The rows of a group lie close to one hidden flat surface of 5 dimensions, which passes through zero. Surfaces can cross.
In the rows, 128 means zero.
Known rows, each followed by its group:
[106 137  66  91 156  69 139 181 120]
fibom
[144 142 131 127  93 127 107 133 148]
gazu
[168 125 132 183 158 139 115  94  85]
Tifu
[155  83 159  57 158 149 141 114 141]
lar
[129 143 160 135 132 109 109 130 137]
defe
[114 165 124 162 150 189 145  98 139]
defe
[107 125  79 103  96  97 102 149 139]
Nunot
[138 134 115 140  86 131 118 131 133]
gazu
[126 111 142 101 137 122 122 125 132]
lar
[ 86 119  33  91 106 145 164 149 136]
nari
[127 144 121 128 143 154 147 127 137]
gazu
[152 129 145 123 134 136 102 109 137]
lar
[ 92 116  74 155 109 106 154 149  88]
Nunot
[156 175  92 107 125  90 126 185 155]
gazu
[126 132 127 116 121  57  91 157 127]
defe
[104 157 104 176 152 101  85 109 105]
fibom
[145  61  68 116 101 162 170 115  86]
Nunot
[111 129  33 118 129 140 147 136 113]
defe
[121 146 102 151 170  57 129 168  92]
Tifu
[ 86 145 158 116  96 113  95 135 165]
lar
[162 133 103 135 128 139 137 130 118]
gazu
[110 146 114 132 143  88 121 148 122]
Tifu
[126 125 149 100 101 159 128 122 161]
Tifu
[137 162  95 170 191 111  74  94 103]
fibom
[127 104 149  87  89 196 132 100 176]
Tifu
[135 170  80 133  67 134 114 157 163]
nari
[ 94 148 140 148 131 137 131 121 133]
Nunot
[150 162 110 187 121 129 105 117 116]
lar
[190 116  60 125 131 153 140 124 110]
nari
[147  76 119 104 115 116 176 153  93]
fibom
[212 126 161 131 138  87  86 130 124]
natuk
[109 166 129 139 137 155 121 115 151]
defe
[138 111 147  82 144 128 131 132 141]
lar
[157 158 121 161 106  99 126 154 124]
natuk
[117 154 107 153 140 217 166 100 150]
fibom
[ 86 139 179 108 122  87 101 145 156]
natuk
[136 122 118 102  79 123 115 144 150]
nari
[120 127 115 137 117 130 138 132 121]
natuk
[123 131 120  98 105 125  98 132 155]
Nunot
[112 133 137 131 126 111 130 141 127]
natuk
[132 140  57  78 203 184 145 111 144]
nari
[143 115 137 150 121  76 118 146  92]
natuk
[116 147 127 162 142 137 135 120 120]
defe
[155 118 109 139  89 104 109 141 115]
gazu
[ 98 152 143 122 104 120 114 140 157]
nari
[196 123 175 144 137 156 158 125 122]
Tifu
[150 118 120 128 131 108 136 143 116]
Nunot
[137 115 165 187 114 117  86  88  94]
fibom

New rows, each followed by its group:
[105 138 107 141 135 123 114 117 123]
Nunot
[119 143 132 136 122 124 124 132 134]
nari
[165 109 184 111 108 171 126 106 152]
fibom
[145 104 132  80 107 160 140 126 156]
defe
[120  76  98  74 150 139 151 121 112]
nari
[148 154 134  99 160 115 117 146 156]
gazu
[105 114 194 121 170 116 123 109 125]
nari
[ 63 108 174  64 145 146 112 100 171]
natuk
[144 166 134 117  96 148 108 139 180]
gazu
[111  99  56 108 100 144 117 117 118]
Nunot
[120 131 152  99 126 121 110 131 150]
lar
[171 198  75 149  99 202 145 133 177]
natuk
[138 111 156 163 147 208 187  91 110]
defe
[166 150 123 137 106 184 130 110 155]
gazu
[105 126 138 130 138 140 139 118 129]
gazu
[137 123 170 167 121 106 122 126 107]
nari
[153 111 150 149 147 130 136 113 104]
defe
[144 118 134 140 140 135 134 118 114]
defe
[110 143 111 137 146 138  97  99 130]
Nunot
[ 81 135 174  84 116 127  93 123 182]
natuk
[204 121 137 150 160 135  77  84 109]
lar
[128 158 154 159 137 148  82  89 144]
fibom
[119 121 117 122 166 112 147 136 107]
gazu
[ 92 157 113 114 110 107  86 136 159]
Nunot
[113 107  76  67 162 125  42  85 141]
Tifu
[107 126  82 129 137 140  88  98 125]
Nunot
[116 116 133 106 129 128 142 138 130]
lar
[114  94 119 126 159 137 152 111  97]
natuk
[ 94 138 145 149  94 113 117 133 135]
fibom
[127 126 144 126 118 129 145 137 129]
Nunot
[ 86  98 177 128 125 130 106  93 121]
gazu
[133  90 144  87  93 119 134 144 140]
defe
[ 77 126 157 117 132 110 121 129 141]
gazu
[198 113  89 149 100 149 120 114 107]
natuk
[119 136  97 136 133 110 125 136 113]
defe
[ 88 144 155 151 129 157 144 113 137]
Nunot
[133 132 160 138 136 127 146 134 128]
Nunot
[171 175 132 103 162 116 124 161 164]
lar
[122  56 180 161  70  69 142 139  69]
nari
[151 147 116 124 127 128 125 138 140]
gazu
[151 163  95 119 142 114 140 165 143]
gazu
[ 77 146  95  70 160 158 136 128 173]
nari
[120 156 139 155 150 190 146  97 143]
defe
[131 115 203 161 172 112 122 107  98]
nari
[ 57 142  62 147  99 139 166 151 120]
defe
[132 113 119 158 110  85 132 145  88]
natuk
[131 143 133 140 135 143 116 115 136]
fibom
[174  99 153 123  95  78  78 129 115]
natuk
[149 137 104 120 129  97 127 154 123]
gazu
[106 121 174 169 112 131 211 162 106]
Nunot
[115 108  86  90  80 126 134 148 144]
nari
[171 116 166 110 107 138  75  97 153]
gazu
[172  96 111  52 163 126 135 137 136]
Tifu
[155 192 127 142  83 127 107 158 178]
natuk
[151 163 111 151 113 130 134 145 138]
natuk
[106  73 129 124  98  96 112 121  95]
natuk
[148 107 185 116 115  96 110 137 131]
defe
[ 53 180 130 203  97  93 112 135 122]
Tifu
[153 156 144 131 144 219 144  87 163]
gazu
[ 90 153 120 199  85 115  84 109 112]
lar
[149 110 125 137 110 106 113 128 114]
natuk
[131 106 138 102 156 149 127 104 127]
natuk
[147  68  72 134 157 184 166  82  73]
natuk
[170 143 156 123 197 131 133 124 127]
natuk
[ 94 117 125 165 112 134 171 131  97]
defe
[131 187  97 139 125 147 116 135 163]
nari
[144 133 127 111 139 162 145 124 144]
fibom
[ 66 131 125 131 148 113 156 143 116]
gazu
[156 130 138 145 194 179 105  63 117]
Nunot
[133 103 151  99 105 176 157 118 149]
defe
[120 115 182 140 108  94 121 141 118]
defe
[132 111 153 182 108 169 135  89 102]
fibom
[156 157 137 139 146 125 128 140 137]
natuk
[109 179 127 153 121 112 149 163 137]
natuk
[127 132 154 122 140 124 119 124 137]
nari
[148 188 177 126 118  94  93 160 181]
natuk
[172 121 139 150 140 127 167 141 100]
Tifu
[143 116 125 117 134 126 151 143 118]
Tifu
[ 96 142 138 144  98 129 146 143 139]
Tifu
[113 108 151 114 166 106 135 126 108]
natuk
[140 104 114 111 132 151 129 111 123]
Tifu
[145 153 148 143 118 124 108 129 146]
nari
[157 149 161 135 140  95 154 172 130]
Tifu
[193 130 142  60 178 125  98 124 162]
fibom
[145  62  72  79 144 154 170 120  96]
Tifu
[145 136 145 105 116 108 112 148 150]
Nunot
[148 191 125 108 153  97 129 179 166]
lar
[ 52 118  85 149  91 149 118 102 119]
Tifu
[ 93  96 107 166  52  87 119 139  91]
gazu
[122 152 117 137 159 125  84 106 132]
Nunot
[224 152  85  95 121  67  90 186 144]
gazu
[182 135 186 110 155  78  62 125 145]
defe
[143 155 110 153  82 185 139 118 149]
gazu
[129 124  34 102 133 113 124 142 119]
defe
[165 136 135 146 138 134  97 107 123]
lar
